Every row belongs to one group in each of 4 separate groupings. Each group adds its own fixed numbers to the row, and there is some noise. The rows also spread widely along 14 directions, which tell nothing about the answers.
In the rows, 128 means zero.
Some rows, each with its group in each grouping after it:
[178 155  84  91  82 128 178 145 221 145  89 180 146 126 168 119 137 156
 113 189 118  92 139 176 173 169 102 113 187 135 194 114  98 141 105 219
 150  78 104 112 142]  Gake Ful q_208 L
[104 174 152 175 125  67  72 148  88  91 157 121 117 114 131 120 106 101
 173  54 135 107  42 146 157  93 192  84 103 179  69 104 154  75 185  96
  73 171 199 110 138]  Gita foma q_13 R
[113 120 127 116 115 102 110 125 120 197 143 116 141 120 102 108 106 136
 131 143  90 130 137 142 101 149 167 107 120 122 145 117 127  98 145 100
 107 122 110 125 136]  nef Rarim q_13 L
[107  86 120 121 141 169 138  94 112 185 121 113 130 133  98 135 126 165
 121 129 126 148 201 129 110 159 124 163 146  95 126 147 151 162 101 147
 160 128 121 114 129]  Vaduz foma q_948 P
[162 102 153 156 145 148 150 131  61 114 119 107 148 116 123  89 110  77
  98 132  82 171 174 141  71 130  85 126 114  40 123  96 132 123 165 113
 149 178 129 155  88]  Gake Ful q_208 R
[120 107 209 112 161 132  77 119 124 168 134 158 111 115  93 160  80 185
 101 134 146 121 142 138 176 141 142 136 162 116 139 119 121 164 152 212
 148 150 140  72 155]  zudi Rarim q_41 G
[174  92 115 103 130 152 101 152 135  83 104 167  98 137 104 152 109 128
 147 118 100 109 187 187 173 121  62 144  92 174 105 100 178 154 157 120
 148 150 164 121 104]  sepe foma q_948 P
[154 127 156 164 141 123 140 134 133  60 121 103 139 142 137 175 124  84
 132 142 158 142 137 101 153 109  65 114  80 115 143 127 108 137 134 128
 155 117 137 179 138]  Gita foma q_41 G
[115 127 141 180 129 117 155 117 106 128 171  87 164 144  81 138  96  84
 151 101 157 103 114 104 121 119 151 103 102  94 121 146 144 106 119 123
  95 126 145 144 123]  Vaduz Rarim q_948 R
[110 140 132 142 135 104 115 154  97  89 114  83 127 178 111 107 179  68
 131 130 109 179 119 123 150 112  75 109  91 167 136  94 108 129 171  95
 131 127 180 180 128]  sepe Ful q_13 G
[165 142 142 167 136  99 138 165 148  66  80  96 128 133 122 114 130  93
 108  83 133 167 126 156 159 192  62  94 156  93 147  95  88 158 161 166
 163 115 188 147 121]  zudi Rarim q_948 G
[ 82 147 100 127 105 129  91 122 122 233 103 160  76 169  87  57 132 188
 127  98 124 136 123 120 158 184 170 155 165 190  97 135 145 162 112 110
  99 126 148  99  94]  nef foma q_13 L
[104 147 146 128 138 134 114 113  82  75 149  99 106 104 141 155 135 122
 128  93 141  89 135 118 140 114 132 139 116 138  94 125 151 136 134 116
 124 156 153 102 118]  Vaduz foma q_13 L
[107 177  93 110 101 117 133 129 150  66 127 103 116  89 168 144 151 129
 124 100 135  64 135 130 164 148 130 128 134 149 129 119 137 143 128 112
 116 104 139 106 137]  Vaduz Ful q_948 G
[ 94 163 151 145 128 146 116 109 109  96 156 130 121 148 137 159 124 119
 130 146 174  90 129  75 198  87 111 159  92 174  96 146 144 176 117 125
 107 141 139 136 126]  zudi Ful q_41 P
[ 82  93 147 145 173 159 109 117  93 173 106 165 145 126 122 105 141 126
 149 180 125 195 114  82  63  75 141 168 102 121 147 142 122  80 145  93
 121 126 112 167 132]  Vaduz foma q_13 R
[121 147  98 181  99 107 133 136 146 175 143 115 109 169  89 101  98 127
 159  65 146 102 117 107 158 174 164 109 107 148  86 151 155 146 105  92
  86 112 145 139 102]  nef Ful q_948 R
[124  99 148  71 132 117 119 134 108 112 129  61 106 114 101 128 168 103
 109 134  80 109 178 138  87 142 104  95 120 101 187 101 118 120 133 119
 149  98 117 120 113]  zudi foma q_13 L
[171 122 122 136 114 138 162 133 110 123 112  79 116 111  89  90 105 108
  87  67 102 101 184 149 106 204 111 106 164  44 130 105 142 159 113 133
 126 139 134 110  62]  Gita Rarim q_208 L
[110 107 169 150 153 100 120 126 120 153 151  99 143 136 105 157 130 120
 145 134 149 151 109 116 120 123 154  93 107 113 152 134 112  99 130 153
 141 110 136 143 167]  Vaduz foma q_208 L
[105 129 184 144 167 116  99 143 164 129 103 138 113 128 116 161 132 127
 123 149 170 137 118  66 156 148 109 119  96 131 164 140  86 157 125 133
 144  78 132 169 146]  zudi foma q_208 L
[ 95 102 165  96 183 175 128 127 109  58  82  79 156  97  98 155 180  73
 127 134 130 124 177 120 108 108  72 142 121  84 171 111 118 142 146 145
 147  97 177 143 122]  sepe Ful q_208 L
[148 153 122 148  97 164 153 112 154 206  97 211 136 147  87  73  51 151
 116 136 152  77 150 105 160 166 132 158 172 108 116 136 146 168  96 160
  90 128 129 108  63]  nef foma q_948 R
[148 166 121 184 132 129 122 163 197 109  91 165  73 115 166 140 101 159
 114  98 164 128 133  57 178 192 101 142  79 146  98 146 112 177 105  67
 136  98  93 185 100]  sepe Ful q_208 G
[149 130 114 157 143 116 143 175 163  34  72  95  96 138 109 107 189  61
 165  67 157 134  83 122 135 133  82  95 134 138 155 119 109 116 128 140
 128  70 184 167 103]  zudi foma q_41 R
[205 131 153 142 125 103 128 154 106  52 122 125 120 106 173 145 107  91
 103 141 102 156 144 153 129 126  59 109  91  95 132  84 115 113 171 119
 175 161 116 165 121]  sepe foma q_41 L
[171 140 131  96  87  90 132 127 168 112 177 152 151 117 172 200  88 122
 139 202 118  71 136 163 171  89 121  95  77 159 163 119 127  95 140 143
 139 118  80 130 177]  nef foma q_41 R
[128 104 114 145 133 160 141 101  97  84 140 142 184 105 151 173  98 115
 176 150 119 124 157 165 114  74 124 160  95 120  91 132 177  90 153 103
 136 156 137 135 149]  sepe foma q_948 R
[ 95 154 163 153 141 104 128 118  97 151 111 124 169 166 154  99 154 100
 104 200 133 221 101 101 141 117  94 133 121 122 162 117  67 141 163 134
 151 131 147 191 157]  zudi foma q_208 R
[ 83 112 142 142 156 170 151  90  64 127 127  94 133 146 115 127 155 130
 110 140 141 167 167  98 105 119 113 164 133  96 124 144 130 157 115 132
 151 145 128 138 121]  Vaduz foma q_208 G
[ 92 185 129  85 122 112  78 135  98  30 141  94  65  73 166 159 164 137
 127  50 130  45 115 149 174 124 148 122 138 186  95 109 158 150 149 117
 111 152 177  57 124]  Gita foma q_13 L
[147  95 163 150 172 186 155 120 126 106  77 157 188  99 132 135 103  99
 108 197 134 169 170 101  96 119  53 166 123  41 169 126  98 138 145 153
 157 116 115 175 117]  zudi Rarim q_948 P
[ 93 142 165  88 125  80  90 130 108 158 124 134 150 151 138 115 164 122
  95 200  99 182 111 155 154 105 105 112 145 153 200  80  78 117 196 175
 149 129 157 128 182]  Vaduz foma q_948 G
[157 125 103 187 151 158 120 153 104  84  61 162  93  94 167  90 104 150
 118  63 108 195 147 152 117 186  89 183 125  99  46 117 153 165 156  61
 155 183 144 154  79]  zudi Rarim q_208 R
[157 128 175 157 116 101 111 138 153 151 148 142 130 173  85 163  62  98
 134 147 150 100 145  90 184 134  91  99  50 141 132 129 124 150 131 105
 116 119 135 169 114]  Gita foma q_948 R
[145 163  73 159  90 117 130 156 175 146  90 188 100 167 102  74 120 139
 170  79 141  97  71 159 184 149 154 118 169 204 102 122 155 120 116 151
  80 113 184 106  89]  Gita foma q_13 L

New rows, each followed by its group in each grouping:
[158  93 152 110 125 116 101 138 163 236 111 182 152 100  91 111  50 169
 116 164  82 125 164 162 108 179 155 111 133  90 160 103 125 103 152 136
 127 122 100 113 127]  nef Rarim q_13 L
[158 125 132 157 131 117 139 143 111  92 116 141 128 119 150 108 133 103
 143 127 123 155  97 145 112 105 119 116 141 112 134 112 125  92 153 147
 139 139 137 145 123]  zudi foma q_41 R
[124 179  79 100  77  95 137 127 138 132 163 145  78 132 197 126 154 180
 105 134 120 102  99 151 173 131 160 119 173 187 143 126 125 129 116 166
 133 126  88  82 153]  Vaduz foma q_948 G
[ 64 143 191 104 175 151  67 120 133 104 104 134 119  85  83 159 111 134
 118  98 165  65 149  89 168 135 129 155 118 133 130 122 125 166 147 124
  97 119 184  96 126]  Vaduz Rarim q_13 G
[121 152 156 133 131 145 121 126 168 164  91 210 158 147 111 118  96 139
 137 180 164 114  99 118 187 111 116 152 158 164 149 122 112 133 134 199
 108 108 169 125 131]  sepe foma q_13 L
[152 109  87 135 119 120 155 141  87  73 121  89 150 151 128 103 172  73
 146 129  86 180 139 189 104 103  79 111 126 127 133  98 144  94 165 120
 149 138 166 156 124]  sepe foma q_948 P
[116 147 143 161 137 139 123 124 104 119 100 143 124 111 142 105 123 133
 123 114 147 147 112 111 131 148 131 155 155 112 105 127 127 136 133 135
 136 136 146 131 119]  zudi foma q_41 L
[163 100 153 113 125 140 130 121 141 195 134 202 145 119 133 136  69 155
 112 205 103 132 156 133 121 118 123 137 121 103 162 120 123 108 140 158
 147 131  74 131 131]  sepe foma q_948 R
[ 79 110 138 119 167 171 119 117 124 117 115  79 105 106 101 161 161 137
 127  99 164 105 150  68 110 137 135 150 120 111 144 166 132 152  87 117
 124  85 112 130 120]  Gita Rarim q_41 L
[109 106 175 126 181 143  93 134 148 113  93 174 141  76 152 156 122 140
 141 166 133 151 114 115 108 104 128 144 116 116 157 125 104 100 165 143
 148 109 131 138 163]  zudi foma q_13 R
[121 138 147 141 148 148 120 135 136 131  67 131 115 132 108 106 136 132
 107 100 152 149 153 113 153 190  87 146 154 105 130 122 106 189 127 153
 146 116 175 132 101]  nef foma q_208 L
[159 128 122 150 111  98 134 128 117 135 168 123 144  95 178 152  80 146
 127 142  98 135 126 147 107 135 158 106  97 107 115 128 137  84 144  98
 137 154  76 132 150]  Gita Rarim q_13 L
[ 91 154 192 156 157 126  91 117 148 162 115 161 153  91 124 142  73 150
 121 143 160 121 107  92 155 147 158 143 127 108 128 131 101 140 149 136
 108 121 144 125 148]  zudi Rarim q_13 R
[171 117 126 199 147 148 137 161 125  99  80 151 126 128  82  73 100  74
 163  66 135 141 112 117  99 130 108 129 119  93  93 110 155 106 139 102
 100 133 170 170  59]  sepe Ful q_41 R
[120 139 101  86 105 139 102 130 126 148 106 179 129 116 138  95 135 151
 144 135  95 101 121 194 152 106 150 145 171 172 121 100 164 114 161 157
 110 150 155  80 135]  Gake Ful q_41 R
[ 90 132 146 156 157 160 125 106 137 176  97 161 174  84 145 117  98 142
 135 162 139 153 135  77  92 135 151 168 116  84 127 148 113 115 139 101
 115 116 111 156 134]  nef Ful q_13 R
[168 118  92 154 113 160 186 119 152 101 118 171 198 111 148 139  92 103
 160 173 132 110 125 147 110  84 123 147 127  97 136 141 149  80 115 139
 111 120  95 154 126]  Gita Rarim q_41 R
[ 88 102 164 133 154 145  92 112  79 144 145  77 119 141  57 149 106 124
 131  80 129 119 182 123 134 149 128 134  93 111  94 133 158 169 141  96
 125 155 171 116 120]  Gake Rarim q_948 R
[138 112 129 161 134 111 113 147 130 160 118 113 119 101  89  95  96 115
 147  66 103 122 142 126  86 177 151  98 109  78 121 117 147 104 148  86
 105 119 137 135  93]  nef Ful q_948 R
[131 153 111 105 102 110 120 167 111 151  79 133  98 163  96  13 171  82
  98 133  70 143 117 133 122 152  90 114 158 147 169  74 112 135 156 116
  93 117 160 140  57]  zudi Ful q_13 L
[110 112 138 110 156 158 113 138 118 136  95 174 143 114 146 118 151 118
 129 199 110 158 126 110 100  89  97 155 119 126 176 122 114 105 160 136
 136 117 118 150 137]  Gake Ful q_948 L
[126 117  70 140 116 143 128 127 101 152 116 156 108 119 175  93 135 166
 142 137  89 172 142 145  84 132 143 167 119 148  92 132 158  97 127  64
 142 152  89 144 114]  Vaduz foma q_13 L
[ 54 101 169  88 149 155  76  94 113 206 165 131 106 110  78 158 106 178
 137 124 128  71 170  96 133 122 199 149 117 136 125 154 169 146 117 125
 103 118 113  72 136]  zudi Ful q_948 R
[119 162 174 155 134 144 145 110 133 131 112 150 173 137 116 124 102 103
 122 157 177 105 108  91 168 104 115 138 149 104 144 130 112 148 128 198
 106 126 159 131 123]  Gita Ful q_41 R
[136 104 140 152 150 144 130 149 142 149 129 168 107 103 113 117 105 135
 134 133 133 119 105  77  84 121 156 119 124  96 161 147 126  90 120 121
 102  94  67 141 102]  zudi Rarim q_948 G
[104 138 110 141 134 138 140 124 120  89 116  81 102  87 129 119 153 125
 124  64 139  98 152 104  96 170 145 128 137  89 123 136 139 130 103  85
 121 104 120 128 107]  Vaduz foma q_208 G
[161 191  90 144  49  89 187 124  88  98 173  77 153 184 142  82 131  47
 108 148  95  93 123 141 158 113  95  85 118 139 125  97 135 124 128 113
  92 150 134 149  85]  Gita Ful q_13 L
[141 157 137 148 114 102 141 124 161 138 116 128 165 121 136 129  97 119
 131 133 137 124 127 139 152 158 126 111 130 111 134 112 106 122 137 139
 133 109 152 145 140]  sepe foma q_13 R
[139  88 133 156 155 158 139 146 136 140 112 144 115 154 104 125 126 122
 124 160 135 167 144  79 106 127  91 131  87 112 154 152 108 137 114 102
 137 106  82 188 110]  Gake Rarim q_208 G
[143 137 125 109 117 135 155 132 155 101 122 152 163 128 145 139 132  98
 138 186 130  93 123 141 152  87 100 125 129 142 170 111 123 107 135 183
 119 109 135 130 135]  Vaduz Ful q_13 L
[ 91 182 160 143 137 120  69 130 157 178 108 155  69  93 129 109  88 195
  93  61 162  94 105  72 176 200 181 141 146 141  96 138 115 181 117 110
  91 129 135  96 104]  Gita Rarim q_13 R
[134 147 104 146 107  91 102 163 120 193 124 168  86 142 162  65 135 152
 112 144  86 183  91 120 120 151 142 118 120 160 135 110 112 109 154  93
 126 137  94 152 120]  Gake Ful q_948 L
[133 120 117 155 125 151 144 117 128 155 139 167 132 161 139 140 104 166
 124 161 145 151 130 124 164 122 114 148 134 140 118 150 130 149 122 161
 145 144 104 129 142]  Gake Rarim q_948 G
[142 100 127  98 115 124 115 130  92 142 167 106 117 115 107 138 101 127
 121 126  75  92 177 161 101 134 142 105  96 110 127 115 164 114 141  88
 123 156  94 113 115]  Gake Rarim q_208 L
[152  86 151  91 142 145 127 148 121  91 127 105 128 124  76 140 130  80
 139 123  95  78 179 161 114 109  93  96 103  99 161 103 151 122 146 149
 124 125 150 116 102]  Gake Ful q_208 R
[157 141 124 153 121 128  99 159 125 123 101 157  87 156  97  94  91 126
 127  81 119 120 137 143 181 167  95 134 109 167  76 108 147 166 148  98
 115 161 176 136  78]  Gake Rarim q_13 L
[148 122 138 167 150 107 145 156 167  95 120  96 117 107 136 144 146  96
 139 109 150 146 102  74  90 147 117  85 101  88 172 141  88  95 119 118
 144  62 105 185 130]  sepe foma q_948 R
[ 77 194 139 144 119 115 114 120  98  95 145 107 135 147 138 123 147  95
 138 120 154 106  90 111 189  92 135 132 115 185  95 117 132 144 151 121
  88 143 189 127 129]  sepe Ful q_13 R
[156 149 161 131 128 125 118 139 150 110  94 167 133  99 130 124  88 115
 108 140 131 100 148 122 152 165  86 131 133  96 147 105 112 150 146 144
 139 119 144 131 105]  zudi foma q_948 L
[112  92 162 137 185 131  80 150 104 108  98 100  78 101 111 137 143 154
 112  66 113 182 147 140 113 176 114 125 138  98 126 113 121 150 168 134
 168 135 154 114 135]  zudi Rarim q_948 G
[ 95 149 134 115 152 147  77 145 144 125  95 187  71 104 142 146 130 189
 129  95 152 108  98 128 189 140 147 161 145 188 109 133 145 167 135 143
 113 137 152  89 129]  Gita Rarim q_208 L
[ 44 164 135 142 124 127  94  94 107 207 138 152 135 152 138 116 123 181
 133 149 156 146 100 103 185 122 188 175 141 186  90 147 136 160 132 127
 109 144 146 110 163]  zudi Ful q_41 R
[116 125  92 138 105 123 144 116  99 131 157  84 133 188 135 151 149 137
 145 127 118 161 151 173 184 128 112 134 118 178  92 132 157 159 130 141
 157 148 155 127 154]  sepe Ful q_948 L
[140 116 117 130 137 174 141 131 142  94  79 131 149 116 113 135 118 100
 136 126 116 117 203 134 132 147  70 163  92 103 114 119 149 167 129  79
 136 121 149 162  90]  sepe Ful q_208 R
[192 112  82 132 104 116 161 155 148 122  99 148 132 145 159  98 143 122
 119 168  88 184 121 185 127 130  86 115 153 127 162 100 117 104 144 161
 157 121 103 152 132]  zudi Rarim q_41 P
[126 101 172 147 164 138 157 117 122 156 169 107 121 130 130 161 140 150
 126 135 160 160  99  99 114 100 155 100 167  86 169 157 106 112 114 252
 152 113  98 103 155]  sepe Ful q_948 R
[118 117 153 122 146 126 123 132 169 142 119 121 140  99  93 150 118 125
 143 113 157  91 118 116 123 141 157 102 140  99 169 135 116 110 121 166
 107  78 131 119 145]  nef Rarim q_41 R
[122 135  87 137 121 143 153 135 117 160  96 171 156  71 152  49 139 119
 139 144  94 132  96 128  44 121 174 137 171  80 150 120 135  54 141 113
  87 118  94 128  99]  nef Ful q_208 L
[150 101 152 141 157 143 142 142 117 106 125 114 128  80  98 118 109 109
 114  91 115 109 142 129  73 137 140 103 153  47 156 116 130  97 135 149
 116 123 112 118  98]  sepe Rarim q_208 G
[174 157 117 125  86 161 209 100 151 157 153 160 134 144 115 110  91 138
 105 157 160  44 127 113 150 125 143 120 213  97 155 144 131 133  59 252
 103 112  90  78  76]  sepe foma q_13 L
[119 102  77 121 128 215 188 101 144 105  64 154 187 140 105 127 146 110
 165 168 145 118 189 147 128 118  64 189 155 115 144 150 152 150  98 163
 139  93 162 138 113]  nef foma q_948 L
[105 133 121 107 125 134  90 141 120 137 136 163  86 165 132 141 157 143
 145 149 136 122  98 128 184  72 132 137 114 218 126 129 149 132 135 150
 109 135 133 109 136]  Gita Ful q_41 L
[161 146 122 131 119 151 162 141  63  63 132 114  93 139 152  85 164  73
  94 130 115 116 120 104 113  79  80 131 145 108 139 110 137 128 129 150
 113 156 108 128  57]  Gita Ful q_41 L
[124 157 145 167 123 162 152 117 124 143 123 156 120 168 100  99 102 101
 113 156 174  92 130  29 145 127  98 147 103 128 128 154 114 164  83 110
  96 114 113 170  64]  Gake foma q_13 L
[151 113 154 115 121  88 103 153 129 109 119  88 128 164  75 137 130  81
 133 116 105 128 161 172 159 158  69  75  96 138 157  85 117 144 167 135
 153 118 197 142 134]  Gake foma q_948 L
[160 133  87 154 106 122 181 133 147  87 133 125 139 158 173 137 151 117
 151 161 136 151 105 144 147 102 100 113 127 160 137 138 122 111 111 158
 148 106 113 155 145]  zudi foma q_13 P
[140 170 122 128 108 102 118 146 129  92 143 170 120  72 184 124 111 111
 129 143 114  84  86 115 111 101 151 115 114 138 144 109 130  66 153  95
 100 124  91 133 125]  sepe foma q_948 L
[131 134 110 114 133 176 134 151 181 120  71 207 126 108 102  91 130 116
 144 141 138  65 128 109 124 118 120 146 148 129 163 128 134 119 116 146
  81  85 128 129  82]  Gake Ful q_208 G
[100 139 122 131 114 170 156  88  57 158 137 125 142 126 115  80 116 109
  95 148 121 103 170  79  84 128 132 171 145  76 123 134 150 137 101  97
 103 146 101 130  68]  Vaduz foma q_948 L
[122 126 167 162 158  97  90 157 214 138  87 179 170 107  97 156  88 140
 175 113 168 133  75 166 184 154 157  90 146 138 151 121 101  99 170 196
 122  91 199 126 200]  Gake Rarim q_208 G
[113 151 175 163 149 114 141 128 124 129 148 119 145 128 133 146 115 110
 108 151 174 136  93  75 146 123 131 109 118 105 151 142  89 133 131 158
 115 118 121 153 142]  nef Rarim q_208 L
[113 139 137 129 139 114  94 145 124  45 122  92  94 105 113 154 144 103
 161  54 147  82 121 137 154 129 132 114 106 152 104 119 154 133 142 101
 121 118 184 118 128]  zudi foma q_41 R
[145 120 149 134 136 124 104 144  88 129 143 158  97 108 160 122 120 120
 118 158 101 136 109 100  99  82 129 125  93 124 135 116 139  89 151 104
 120 154  74 141 106]  Gita Ful q_41 L
[ 83 109 147 129 138 134 103 101 127 216 144 144 136 144 111 156 108 177
 143 172 141 140 138  97 130 121 172 143 105 149 132 159 135 126 109 131
 132 112 105 125 160]  Gita foma q_13 L
[135 143 140  96  95  99 120 105  94 135 191 108 122 100 160 158 113 153
 112 140 105  85 132 167 137 103 179 100 145 129 132 115 152 104 136 165
 128 156  93  68 159]  Gita foma q_41 P
[122 113 150 172 148 130 124 120 132 162 137 149 157 110 158 157  87 147
 139 162 131 171 135 107 115 130 139 132  80  98 112 145 122 117 140 105
 152 137  97 166 163]  Gake Ful q_208 R
[196 176 119 173 107 101 110 173 128  71  96 211  96  99 216 100  78 120
 101 145  99 160 113 133 156 139  78 138  79 146  91  85 120 119 184  46
 140 177  98 188  91]  sepe foma q_208 G
[107 103 141 144 142 181 155 114 124 135 147 138 142 190  62 160 115 102
 148 166 178  93 147  79 167  79  95 148  93 148 136 171 148 157  90 157
 106 110 131 150 107]  Gake Rarim q_948 L
[118  94 145 142 166 107 111 160 148 132 115 141 118 145 130 130 167 116
 157 166 126 191  79 112 103  95 129  97  99 146 185 133  91  80 147 134
 140  84 112 176 158]  zudi foma q_208 R
[130 166 141 128 120 115 118 138 139 149 125 183 119  90 158 114  97 144
  96 147 136 102  94 107 141 138 146 131 149 117 154 114 111 118 141 147
 104 126 100 116 119]  Vaduz Rarim q_948 L
[162 151 100 145  98  94 118 162 154  81  98 104 134 102 117 112 102 101
 141  51  94  95 164 188 151 199 108 102 118 119  98  80 155 130 166  80
 127 128 189 132 109]  sepe Ful q_948 G
[208 142  75 182  80 114 225 125 147  67 133  89 206  89 177 125 106  81
 152 115 110 120 137 189  95 151 125  97 158  44 120 112 143  66 120 146
 149 122 113 152 135]  sepe Ful q_41 L
[149 148 133 159 123 118 134 129 127  67 144 115 115  88 156 162 107 118
 143  85 159  84 119 119 138 133 135 118 112 115 100 134 145 117 126 118
 127 132 125 123 126]  nef foma q_41 L
[205  85  70 168 123 148 151 182 135 108 146 182  37 140 136 103 121 131
 171  77 109 109  97 133 100  91 143 112 100 157  94 145 190  78 104 112
 100 144  66 131  53]  Vaduz Ful q_208 R
[ 81 156 148 126 140 145  98 131 105 127  96 138 125 138 103  82 133  90
 109 139 129 121 125  83 141 121 108 156 114 145 134 115 116 155 149  80
  84 129 162 155  84]  zudi Rarim q_13 R
